The rows of a group lie close to one hidden flat surface of 13 dimensions, which may be shifted away from zero. Surfaces can cross.
In the rows, 100 means zero.
Known rows, each followed by its group:
82; 98; 86; 106; 102; 92; 123; 74; 108; 84; 95; 107; 97; 84; 92; 105; 113; 115; 120; 97; 112; 100; 100; 93; 93; 92 : beg
85; 84; 102; 108; 93; 113; 116; 78; 113; 78; 99; 104; 86; 113; 129; 87; 123; 91; 97; 86; 125; 65; 78; 116; 98; 67 : beg
103; 91; 106; 105; 93; 105; 111; 95; 107; 92; 98; 85; 91; 95; 101; 107; 93; 116; 91; 114; 119; 91; 80; 125; 104; 112 : pite
80; 91; 99; 94; 85; 113; 115; 58; 98; 86; 53; 94; 102; 130; 120; 100; 92; 108; 112; 124; 103; 72; 97; 84; 103; 127 : pite
86; 87; 119; 109; 99; 85; 115; 111; 85; 97; 101; 111; 100; 88; 146; 70; 139; 89; 105; 112; 86; 107; 124; 108; 70; 84 : beg
95; 109; 104; 113; 104; 113; 92; 91; 89; 111; 95; 110; 133; 105; 127; 107; 73; 93; 97; 101; 99; 84; 93; 94; 104; 111 : pite
78; 89; 75; 129; 113; 95; 92; 117; 92; 134; 127; 126; 151; 95; 66; 95; 63; 105; 105; 89; 67; 85; 82; 109; 103; 94 : lapiz
98; 96; 114; 95; 111; 137; 80; 116; 106; 89; 118; 80; 85; 106; 86; 115; 99; 105; 90; 100; 115; 73; 88; 110; 100; 103 : beg
104; 139; 107; 83; 91; 137; 83; 99; 92; 122; 89; 113; 58; 112; 89; 95; 51; 93; 82; 95; 81; 102; 116; 127; 87; 117 : lapiz
79; 80; 84; 118; 135; 123; 114; 113; 103; 109; 146; 108; 137; 86; 89; 103; 95; 85; 107; 70; 102; 104; 93; 88; 69; 97 : beg
77; 60; 129; 76; 51; 88; 126; 88; 87; 98; 102; 100; 55; 120; 126; 76; 101; 90; 103; 90; 105; 86; 109; 88; 93; 88 : beg
98; 96; 133; 97; 87; 91; 76; 122; 61; 111; 117; 109; 106; 107; 139; 99; 103; 100; 97; 121; 68; 83; 85; 111; 132; 89 : pite
70; 82; 104; 103; 78; 51; 123; 85; 91; 87; 77; 108; 63; 97; 79; 96; 101; 116; 122; 89; 91; 79; 103; 78; 109; 75 : fem
67; 92; 83; 107; 125; 111; 106; 88; 83; 96; 99; 114; 101; 97; 77; 94; 98; 123; 123; 115; 68; 72; 98; 87; 93; 112 : fem
89; 111; 112; 106; 116; 105; 100; 106; 90; 78; 74; 95; 101; 89; 126; 114; 117; 93; 99; 110; 117; 94; 125; 106; 86; 86 : damu
100; 77; 110; 98; 86; 134; 129; 96; 67; 150; 129; 118; 103; 116; 110; 95; 78; 88; 107; 99; 108; 109; 95; 93; 107; 116 : beg
105; 123; 79; 117; 98; 101; 83; 102; 111; 121; 118; 134; 116; 90; 89; 82; 89; 89; 105; 78; 86; 106; 109; 104; 91; 83 : fem
110; 98; 94; 113; 119; 89; 127; 85; 72; 123; 90; 111; 118; 105; 119; 83; 109; 94; 105; 101; 75; 112; 100; 90; 105; 105 : lapiz
96; 96; 99; 90; 84; 113; 105; 90; 101; 100; 85; 99; 107; 123; 104; 71; 129; 103; 100; 110; 88; 97; 118; 111; 108; 90 : lapiz
131; 105; 74; 117; 127; 101; 102; 103; 78; 120; 111; 114; 119; 88; 92; 101; 93; 94; 106; 101; 94; 111; 93; 105; 108; 81 : lapiz
79; 100; 83; 111; 93; 106; 99; 94; 100; 112; 104; 138; 98; 109; 88; 79; 99; 88; 119; 88; 94; 86; 111; 99; 97; 64 : fem
138; 124; 112; 100; 91; 101; 96; 98; 81; 101; 103; 93; 114; 80; 110; 127; 74; 119; 83; 95; 102; 99; 79; 134; 124; 87 : lapiz
97; 105; 110; 112; 120; 105; 83; 119; 72; 105; 97; 106; 105; 105; 119; 102; 85; 92; 94; 115; 88; 77; 89; 114; 105; 93 : damu
63; 113; 75; 104; 111; 108; 113; 85; 101; 93; 81; 121; 124; 83; 98; 93; 91; 112; 113; 108; 71; 98; 113; 113; 73; 99 : fem
83; 92; 108; 99; 95; 117; 125; 87; 91; 108; 90; 98; 93; 115; 106; 85; 100; 95; 98; 80; 99; 92; 113; 93; 89; 98 : beg
66; 96; 86; 109; 104; 128; 90; 85; 118; 116; 98; 123; 103; 133; 103; 92; 72; 80; 110; 103; 108; 85; 86; 83; 88; 136 : damu
101; 100; 101; 92; 82; 118; 96; 89; 103; 104; 102; 107; 84; 116; 102; 87; 98; 100; 94; 105; 99; 91; 101; 117; 101; 102 : lapiz
99; 111; 103; 88; 86; 124; 97; 94; 103; 109; 117; 118; 62; 103; 95; 94; 87; 97; 101; 95; 106; 102; 95; 110; 96; 102 : pite
84; 98; 107; 106; 102; 89; 99; 96; 110; 89; 128; 102; 121; 75; 105; 119; 94; 111; 105; 77; 98; 84; 77; 97; 108; 91 : beg
86; 106; 94; 115; 113; 109; 109; 77; 101; 111; 104; 115; 109; 103; 110; 100; 102; 104; 112; 97; 91; 91; 83; 94; 101; 117 : fem
84; 111; 121; 88; 83; 87; 96; 120; 101; 103; 103; 91; 126; 81; 99; 115; 104; 106; 100; 80; 85; 122; 129; 97; 100; 94 : lapiz
112; 93; 89; 107; 96; 82; 118; 84; 84; 110; 81; 95; 129; 110; 79; 100; 97; 112; 112; 88; 86; 88; 99; 83; 128; 92 : damu
72; 91; 123; 99; 98; 76; 103; 114; 78; 105; 87; 101; 91; 104; 118; 123; 91; 93; 116; 113; 103; 94; 101; 74; 112; 111 : pite
65; 92; 114; 125; 126; 84; 125; 103; 74; 104; 88; 92; 143; 88; 113; 113; 116; 112; 116; 88; 70; 85; 112; 77; 94; 105 : beg
102; 99; 122; 104; 95; 123; 122; 105; 53; 142; 116; 115; 98; 96; 123; 91; 58; 83; 88; 87; 78; 104; 120; 103; 69; 106 : lapiz
107; 102; 116; 99; 102; 140; 104; 85; 96; 97; 99; 85; 109; 114; 144; 107; 96; 91; 79; 101; 113; 78; 83; 118; 102; 119 : damu
70; 112; 113; 90; 124; 124; 86; 122; 69; 116; 109; 95; 137; 101; 76; 132; 65; 93; 105; 64; 54; 87; 121; 63; 99; 110 : lapiz
96; 101; 91; 103; 97; 108; 118; 82; 111; 103; 101; 109; 96; 102; 105; 104; 98; 94; 105; 77; 129; 98; 81; 110; 108; 80 : beg
92; 106; 109; 94; 92; 127; 109; 85; 86; 114; 126; 118; 142; 79; 129; 88; 126; 118; 112; 113; 71; 115; 121; 109; 91; 115 : lapiz
97; 113; 129; 100; 128; 111; 71; 125; 93; 85; 87; 64; 109; 107; 117; 133; 99; 102; 80; 97; 97; 70; 91; 99; 112; 110 : damu
92; 124; 107; 111; 95; 92; 88; 114; 94; 113; 96; 128; 101; 98; 109; 106; 95; 81; 106; 81; 105; 99; 103; 105; 117; 64 : fem
103; 97; 106; 99; 77; 95; 105; 113; 102; 124; 122; 118; 86; 100; 101; 94; 83; 80; 95; 76; 116; 123; 105; 109; 94; 83 : lapiz
127; 67; 68; 93; 87; 133; 118; 75; 101; 101; 118; 101; 89; 122; 84; 68; 87; 103; 88; 107; 111; 80; 81; 116; 97; 86 : fem
79; 101; 115; 71; 94; 104; 88; 121; 108; 91; 84; 74; 85; 104; 82; 114; 89; 108; 90; 114; 88; 120; 128; 100; 86; 136 : pite
114; 108; 97; 101; 102; 96; 91; 80; 129; 70; 79; 70; 99; 101; 106; 102; 105; 118; 75; 108; 99; 79; 70; 120; 107; 118 : fem
102; 79; 86; 114; 150; 114; 107; 106; 54; 110; 115; 109; 106; 108; 85; 125; 83; 81; 123; 80; 109; 67; 83; 48; 114; 76 : lapiz
110; 69; 100; 79; 65; 95; 134; 78; 120; 103; 143; 92; 89; 89; 103; 90; 74; 97; 85; 61; 122; 119; 75; 99; 87; 99 : beg
75; 68; 78; 115; 113; 82; 101; 114; 97; 98; 113; 115; 116; 94; 109; 89; 61; 85; 95; 116; 96; 89; 67; 107; 72; 100 : damu
114; 96; 95; 90; 100; 100; 96; 100; 102; 76; 81; 71; 101; 103; 87; 106; 100; 112; 85; 105; 105; 83; 97; 108; 107; 93 : pite
71; 113; 102; 108; 99; 97; 90; 116; 103; 121; 102; 141; 96; 108; 101; 76; 130; 80; 123; 98; 89; 120; 133; 93; 96; 89 : lapiz
125; 96; 99; 105; 123; 114; 110; 95; 49; 123; 105; 105; 72; 110; 96; 80; 81; 110; 96; 117; 52; 78; 97; 106; 99; 106 : damu
129; 64; 96; 121; 111; 112; 142; 74; 61; 126; 130; 115; 82; 98; 87; 72; 132; 119; 133; 115; 99; 89; 112; 70; 97; 102 : fem
108; 87; 85; 100; 99; 94; 81; 111; 109; 84; 110; 92; 139; 93; 117; 92; 94; 108; 80; 126; 97; 90; 78; 123; 101; 102 : damu
99; 116; 121; 89; 79; 111; 99; 83; 93; 109; 84; 103; 85; 132; 112; 107; 101; 97; 102; 80; 98; 70; 89; 95; 145; 88 : damu
92; 62; 89; 106; 118; 112; 106; 109; 71; 72; 83; 84; 104; 126; 113; 93; 99; 93; 90; 109; 109; 34; 74; 108; 117; 48 : damu
154; 116; 98; 95; 76; 102; 83; 115; 108; 111; 112; 99; 95; 99; 102; 85; 88; 81; 67; 80; 116; 126; 111; 130; 99; 71 : fem
96; 100; 109; 98; 92; 77; 126; 75; 101; 82; 90; 84; 90; 84; 102; 101; 108; 124; 103; 86; 86; 95; 93; 102; 103; 101 : pite
66; 121; 108; 114; 128; 116; 92; 103; 99; 103; 75; 99; 105; 120; 110; 94; 92; 83; 99; 80; 75; 72; 118; 78; 78; 114 : pite
128; 126; 105; 83; 102; 107; 82; 80; 103; 76; 82; 83; 71; 101; 124; 105; 93; 94; 94; 103; 99; 97; 113; 74; 83; 121 : pite
61; 98; 110; 93; 96; 116; 106; 100; 77; 106; 125; 130; 97; 82; 119; 102; 88; 114; 113; 119; 78; 91; 84; 131; 98; 98 : fem
102; 86; 82; 88; 73; 105; 122; 74; 104; 114; 91; 102; 90; 130; 76; 88; 75; 86; 102; 73; 116; 101; 98; 81; 109; 83 : damu
70; 80; 118; 99; 90; 78; 127; 99; 81; 108; 97; 97; 102; 100; 112; 104; 101; 113; 111; 102; 75; 97; 98; 89; 107; 111 : pite
94; 84; 79; 111; 94; 80; 114; 70; 104; 92; 112; 116; 130; 86; 112; 77; 105; 118; 110; 97; 73; 81; 73; 99; 103; 84 : beg
65; 91; 88; 120; 124; 75; 108; 113; 116; 99; 109; 107; 132; 92; 80; 115; 101; 92; 116; 68; 100; 95; 85; 75; 107; 86 : fem
80; 93; 121; 96; 88; 106; 124; 112; 81; 131; 125; 123; 96; 98; 129; 93; 92; 77; 103; 77; 103; 118; 120; 90; 82; 94 : beg
116; 86; 92; 124; 98; 86; 128; 68; 93; 90; 63; 82; 148; 106; 109; 106; 113; 126; 104; 120; 111; 75; 82; 108; 126; 98 : damu
105; 101; 103; 122; 109; 95; 83; 97; 63; 113; 120; 129; 78; 92; 83; 105; 109; 127; 137; 126; 82; 54; 87; 88; 132; 81 : fem
63; 68; 101; 104; 127; 115; 107; 106; 104; 78; 99; 76; 129; 123; 112; 118; 82; 85; 90; 82; 112; 61; 71; 73; 89; 111 : damu
91; 69; 99; 99; 81; 81; 136; 86; 90; 120; 112; 112; 109; 109; 110; 98; 83; 89; 110; 78; 113; 103; 80; 86; 112; 87 : beg
98; 104; 103; 115; 100; 80; 115; 103; 88; 116; 127; 109; 125; 53; 91; 126; 75; 125; 109; 96; 88; 114; 95; 111; 87; 110 : lapiz
77; 111; 117; 93; 87; 95; 112; 93; 117; 103; 92; 95; 76; 99; 99; 121; 71; 99; 98; 79; 115; 106; 80; 100; 104; 123 : pite
125; 93; 111; 92; 75; 77; 140; 89; 70; 103; 72; 96; 50; 99; 92; 89; 112; 102; 108; 91; 112; 118; 144; 89; 87; 71 : fem
85; 106; 123; 74; 89; 113; 71; 99; 97; 94; 83; 91; 71; 135; 118; 96; 85; 82; 90; 98; 76; 72; 94; 75; 110; 119 : pite
106; 107; 111; 124; 113; 85; 124; 99; 76; 98; 74; 98; 115; 76; 129; 115; 117; 108; 104; 120; 116; 115; 130; 107; 82; 107 : pite
94; 87; 85; 113; 97; 75; 111; 85; 88; 129; 91; 114; 122; 116; 88; 91; 74; 104; 112; 99; 78; 94; 83; 82; 116; 114 : damu

New rows, each followed by its group:
82; 105; 123; 110; 119; 108; 115; 84; 92; 101; 72; 79; 105; 113; 121; 129; 86; 94; 98; 84; 116; 82; 88; 77; 108; 126 : damu
140; 120; 100; 120; 125; 131; 96; 85; 79; 117; 116; 112; 104; 93; 99; 128; 100; 109; 114; 107; 120; 80; 68; 106; 137; 95 : fem
61; 76; 102; 107; 87; 82; 111; 116; 94; 110; 112; 113; 115; 103; 86; 94; 103; 96; 115; 86; 102; 94; 111; 84; 99; 81 : lapiz
64; 109; 105; 107; 99; 88; 90; 93; 108; 100; 94; 112; 89; 103; 109; 79; 98; 101; 103; 103; 57; 83; 102; 95; 81; 123 : fem
113; 98; 104; 108; 110; 118; 112; 107; 97; 115; 112; 102; 100; 111; 112; 89; 121; 75; 99; 87; 118; 114; 110; 101; 90; 96 : fem
95; 109; 100; 104; 89; 103; 91; 91; 99; 100; 87; 112; 115; 106; 108; 99; 117; 108; 114; 108; 93; 84; 105; 104; 123; 89 : damu
94; 108; 122; 77; 68; 76; 111; 84; 83; 106; 111; 120; 59; 82; 111; 103; 108; 103; 126; 90; 85; 118; 110; 90; 116; 78 : pite
102; 85; 101; 94; 94; 116; 88; 111; 75; 110; 101; 104; 71; 128; 95; 70; 91; 88; 94; 108; 71; 75; 118; 96; 88; 91 : fem
83; 125; 98; 133; 118; 95; 125; 107; 119; 97; 91; 93; 101; 75; 80; 121; 93; 110; 89; 67; 127; 107; 92; 136; 83; 87 : pite
100; 89; 104; 78; 81; 104; 97; 96; 98; 98; 91; 93; 100; 110; 102; 110; 72; 99; 97; 117; 112; 104; 96; 92; 108; 118 : pite
79; 92; 104; 83; 95; 119; 78; 126; 97; 114; 122; 105; 110; 103; 81; 116; 66; 99; 101; 122; 99; 109; 101; 98; 99; 138 : pite
100; 126; 113; 111; 89; 74; 97; 87; 94; 104; 78; 117; 88; 90; 115; 100; 100; 100; 106; 93; 94; 99; 110; 106; 106; 87 : fem
134; 98; 64; 102; 96; 101; 116; 77; 103; 106; 81; 105; 108; 112; 94; 68; 101; 96; 91; 112; 101; 117; 102; 118; 98; 92 : beg
117; 94; 105; 118; 94; 60; 108; 110; 110; 98; 82; 87; 125; 109; 112; 106; 106; 82; 89; 61; 133; 96; 81; 107; 135; 56 : fem
121; 95; 100; 90; 86; 95; 92; 84; 79; 107; 99; 109; 129; 105; 130; 112; 74; 90; 108; 116; 106; 97; 93; 73; 117; 103 : pite
85; 94; 89; 118; 110; 116; 117; 98; 94; 118; 109; 130; 87; 116; 94; 84; 121; 85; 125; 93; 118; 93; 115; 81; 94; 80 : fem
101; 102; 118; 99; 90; 112; 91; 120; 97; 113; 149; 109; 96; 70; 104; 115; 79; 101; 95; 92; 107; 112; 101; 113; 82; 105 : lapiz
87; 90; 90; 109; 105; 97; 100; 106; 121; 105; 125; 113; 106; 99; 83; 92; 108; 93; 107; 77; 105; 98; 89; 93; 98; 92 : fem
65; 86; 131; 120; 89; 68; 93; 125; 87; 134; 124; 120; 92; 105; 123; 101; 65; 86; 97; 89; 84; 84; 72; 104; 111; 107 : lapiz
111; 120; 103; 103; 109; 105; 109; 92; 42; 125; 70; 111; 105; 109; 102; 113; 55; 90; 107; 89; 76; 84; 113; 82; 115; 87 : fem
119; 118; 80; 125; 116; 115; 77; 92; 95; 120; 91; 123; 103; 129; 86; 76; 97; 82; 105; 88; 90; 71; 106; 86; 109; 88 : fem
85; 98; 119; 105; 87; 98; 102; 78; 110; 59; 122; 102; 83; 63; 128; 105; 135; 143; 117; 127; 101; 72; 84; 123; 101; 104 : beg
98; 86; 116; 101; 102; 107; 75; 149; 95; 116; 151; 125; 108; 100; 128; 95; 130; 62; 110; 93; 121; 109; 102; 91; 115; 58 : lapiz
68; 116; 108; 81; 64; 144; 99; 74; 106; 95; 109; 104; 110; 87; 82; 120; 75; 139; 107; 91; 92; 75; 110; 115; 105; 111 : lapiz
73; 99; 117; 83; 75; 96; 103; 105; 129; 121; 121; 122; 48; 114; 108; 83; 110; 65; 109; 73; 114; 137; 114; 81; 80; 107 : lapiz
87; 110; 127; 117; 102; 110; 99; 84; 113; 76; 55; 73; 122; 113; 156; 119; 127; 112; 92; 130; 122; 75; 91; 105; 109; 140 : damu
129; 99; 129; 120; 89; 48; 99; 96; 87; 86; 77; 77; 68; 98; 107; 86; 133; 124; 103; 111; 85; 74; 107; 88; 119; 100 : fem
103; 101; 126; 107; 111; 98; 106; 112; 81; 126; 108; 98; 84; 107; 115; 98; 96; 83; 99; 80; 86; 112; 110; 78; 91; 118 : fem
77; 98; 109; 110; 98; 110; 120; 95; 73; 119; 123; 120; 119; 72; 102; 109; 79; 118; 118; 100; 80; 97; 111; 97; 78; 115 : lapiz
91; 75; 103; 111; 100; 94; 134; 116; 100; 120; 111; 97; 76; 106; 82; 104; 77; 85; 91; 80; 150; 108; 84; 117; 94; 88 : pite
70; 88; 109; 98; 98; 122; 100; 100; 94; 109; 142; 120; 102; 83; 97; 91; 93; 109; 115; 88; 73; 90; 111; 80; 71; 113 : beg
96; 95; 91; 98; 115; 138; 129; 98; 80; 115; 125; 120; 71; 90; 84; 83; 114; 96; 117; 106; 101; 131; 140; 92; 55; 110 : fem
99; 101; 92; 108; 121; 112; 93; 114; 100; 97; 110; 105; 95; 97; 88; 102; 118; 95; 110; 99; 106; 93; 108; 97; 97; 90 : fem
121; 124; 72; 109; 136; 128; 84; 82; 112; 83; 87; 95; 110; 92; 77; 108; 87; 90; 102; 91; 107; 97; 117; 75; 68; 107 : pite
116; 80; 99; 97; 123; 130; 136; 104; 58; 116; 112; 99; 87; 102; 90; 108; 109; 87; 112; 99; 124; 110; 123; 81; 88; 83 : fem
77; 139; 127; 132; 134; 87; 108; 78; 95; 90; 73; 109; 71; 83; 128; 113; 118; 100; 114; 74; 79; 77; 108; 86; 81; 108 : pite
86; 91; 110; 99; 91; 123; 102; 91; 91; 107; 125; 104; 93; 90; 96; 111; 68; 115; 100; 95; 98; 69; 81; 106; 94; 115 : lapiz
52; 99; 95; 103; 122; 115; 101; 122; 123; 100; 87; 104; 109; 125; 107; 84; 112; 60; 90; 75; 105; 111; 122; 89; 65; 93 : fem
114; 116; 115; 90; 80; 76; 77; 106; 103; 99; 99; 91; 69; 95; 96; 98; 77; 99; 80; 86; 77; 102; 100; 102; 96; 104 : fem
74; 99; 77; 101; 112; 124; 94; 68; 107; 94; 66; 95; 130; 133; 92; 111; 64; 96; 107; 96; 98; 59; 90; 62; 98; 127 : pite
92; 83; 123; 104; 118; 125; 132; 102; 79; 122; 109; 75; 107; 103; 106; 122; 93; 107; 96; 105; 111; 108; 94; 95; 94; 149 : beg
70; 96; 112; 91; 105; 139; 98; 86; 104; 107; 114; 106; 86; 116; 107; 80; 111; 102; 109; 104; 71; 95; 106; 82; 81; 145 : lapiz
126; 96; 96; 100; 78; 109; 110; 81; 103; 114; 99; 112; 61; 120; 93; 91; 91; 82; 101; 73; 130; 96; 91; 97; 114; 77 : fem
111; 81; 109; 101; 77; 131; 150; 91; 80; 114; 103; 95; 104; 93; 109; 106; 112; 105; 101; 86; 146; 112; 127; 121; 93; 76 : beg
108; 127; 101; 90; 124; 154; 92; 101; 68; 91; 88; 108; 69; 98; 102; 150; 96; 105; 114; 118; 149; 83; 90; 127; 134; 68 : fem
77; 97; 101; 115; 110; 87; 111; 108; 101; 117; 125; 118; 101; 79; 94; 103; 99; 96; 119; 91; 92; 124; 107; 83; 81; 117 : lapiz
93; 88; 124; 72; 72; 122; 88; 124; 88; 125; 130; 97; 131; 125; 123; 95; 94; 72; 80; 59; 87; 100; 106; 95; 120; 76 : lapiz
76; 103; 118; 95; 108; 121; 100; 93; 97; 99; 76; 86; 77; 133; 113; 104; 98; 90; 96; 98; 89; 79; 102; 76; 95; 134 : damu
97; 91; 107; 95; 68; 86; 110; 92; 105; 112; 107; 105; 115; 109; 114; 90; 88; 103; 90; 86; 94; 98; 75; 119; 126; 90 : lapiz
88; 106; 116; 101; 105; 111; 106; 85; 111; 98; 101; 88; 128; 91; 131; 107; 109; 109; 95; 100; 86; 108; 103; 92; 85; 145 : damu
106; 81; 89; 113; 104; 65; 141; 92; 90; 94; 100; 93; 144; 68; 105; 100; 116; 105; 104; 89; 99; 129; 114; 97; 85; 74 : beg
90; 86; 101; 108; 108; 125; 98; 108; 80; 107; 103; 104; 91; 113; 97; 76; 97; 97; 98; 118; 87; 75; 116; 107; 82; 100 : lapiz
97; 110; 91; 125; 108; 97; 110; 102; 73; 122; 95; 139; 58; 95; 88; 102; 71; 95; 117; 109; 115; 87; 97; 111; 90; 82 : lapiz
148; 82; 79; 96; 113; 132; 110; 105; 77; 116; 121; 102; 117; 117; 100; 78; 105; 77; 92; 94; 111; 108; 105; 97; 99; 66 : lapiz
114; 70; 108; 101; 95; 97; 118; 107; 64; 119; 117; 104; 120; 97; 128; 88; 115; 111; 103; 141; 87; 113; 96; 112; 102; 114 : beg
89; 95; 117; 112; 87; 124; 126; 97; 60; 121; 115; 110; 132; 81; 110; 102; 106; 118; 115; 94; 89; 91; 133; 101; 96; 89 : beg
105; 103; 107; 114; 100; 93; 118; 89; 95; 111; 114; 118; 83; 79; 104; 94; 124; 111; 121; 100; 102; 108; 109; 90; 95; 104 : fem
103; 130; 114; 107; 110; 131; 90; 83; 114; 95; 103; 101; 73; 91; 119; 101; 100; 111; 90; 108; 92; 90; 93; 125; 80; 137 : pite
91; 97; 103; 102; 87; 90; 104; 91; 109; 92; 72; 94; 106; 115; 113; 106; 101; 98; 100; 103; 112; 88; 94; 97; 113; 105 : damu
99; 77; 87; 100; 75; 95; 105; 87; 92; 109; 109; 112; 152; 104; 107; 79; 107; 105; 104; 92; 86; 85; 92; 102; 124; 66 : damu
114; 111; 99; 72; 84; 97; 62; 114; 126; 76; 128; 92; 96; 80; 84; 97; 101; 113; 85; 103; 75; 109; 99; 121; 104; 95 : damu
84; 93; 98; 110; 119; 100; 105; 96; 118; 70; 106; 84; 107; 86; 107; 109; 120; 107; 98; 84; 110; 79; 82; 103; 90; 87 : beg
105; 119; 103; 101; 128; 86; 81; 119; 108; 93; 101; 74; 102; 80; 76; 120; 89; 118; 85; 104; 72; 112; 95; 103; 94; 138 : lapiz
93; 92; 99; 112; 114; 98; 135; 85; 60; 107; 97; 115; 119; 86; 122; 96; 105; 108; 113; 106; 86; 90; 101; 107; 97; 77 : damu
113; 110; 106; 121; 130; 124; 93; 118; 90; 103; 108; 98; 82; 96; 106; 83; 118; 90; 84; 105; 99; 90; 111; 125; 73; 91 : pite
115; 125; 89; 111; 90; 107; 84; 78; 127; 91; 89; 117; 83; 105; 102; 76; 113; 104; 101; 104; 106; 89; 100; 118; 101; 97 : fem
99; 75; 106; 97; 92; 94; 111; 119; 92; 97; 95; 88; 122; 122; 126; 98; 99; 78; 76; 84; 121; 89; 82; 125; 118; 60 : fem
102; 98; 88; 111; 137; 129; 92; 121; 96; 102; 100; 99; 114; 108; 89; 95; 117; 85; 99; 97; 109; 92; 114; 94; 88; 90 : fem
114; 91; 97; 93; 119; 104; 86; 103; 110; 82; 105; 65; 101; 118; 83; 100; 74; 90; 71; 65; 79; 67; 68; 82; 102; 99 : pite
77; 80; 112; 106; 102; 97; 120; 91; 98; 92; 124; 101; 92; 83; 120; 103; 119; 114; 113; 110; 106; 96; 83; 95; 89; 116 : beg
79; 79; 120; 92; 104; 77; 111; 108; 86; 88; 127; 89; 119; 77; 140; 114; 82; 97; 85; 84; 77; 92; 63; 105; 90; 95 : damu
67; 115; 92; 99; 91; 79; 78; 122; 106; 94; 93; 123; 102; 94; 83; 106; 85; 94; 106; 86; 93; 90; 104; 112; 107; 59 : fem
106; 92; 103; 102; 80; 73; 98; 96; 105; 86; 59; 80; 76; 129; 104; 69; 111; 87; 88; 91; 96; 77; 118; 99; 98; 75 : fem
73; 123; 76; 92; 106; 138; 82; 110; 98; 118; 102; 124; 107; 104; 52; 92; 79; 98; 111; 86; 78; 104; 138; 99; 85; 99 : lapiz
101; 78; 105; 84; 88; 97; 107; 103; 93; 102; 110; 86; 76; 119; 95; 85; 87; 88; 90; 80; 97; 93; 94; 92; 99; 89 : pite
78; 99; 111; 88; 65; 80; 91; 91; 132; 93; 91; 96; 113; 118; 106; 114; 89; 93; 104; 75; 113; 91; 76; 85; 132; 95 : damu
92; 74; 83; 110; 88; 82; 114; 68; 92; 106; 92; 107; 118; 118; 104; 74; 97; 121; 112; 120; 69; 69; 67; 98; 125; 104 : damu
115; 105; 79; 103; 107; 110; 109; 86; 72; 88; 84; 101; 107; 85; 83; 89; 100; 126; 101; 126; 79; 90; 119; 116; 89; 93 : fem
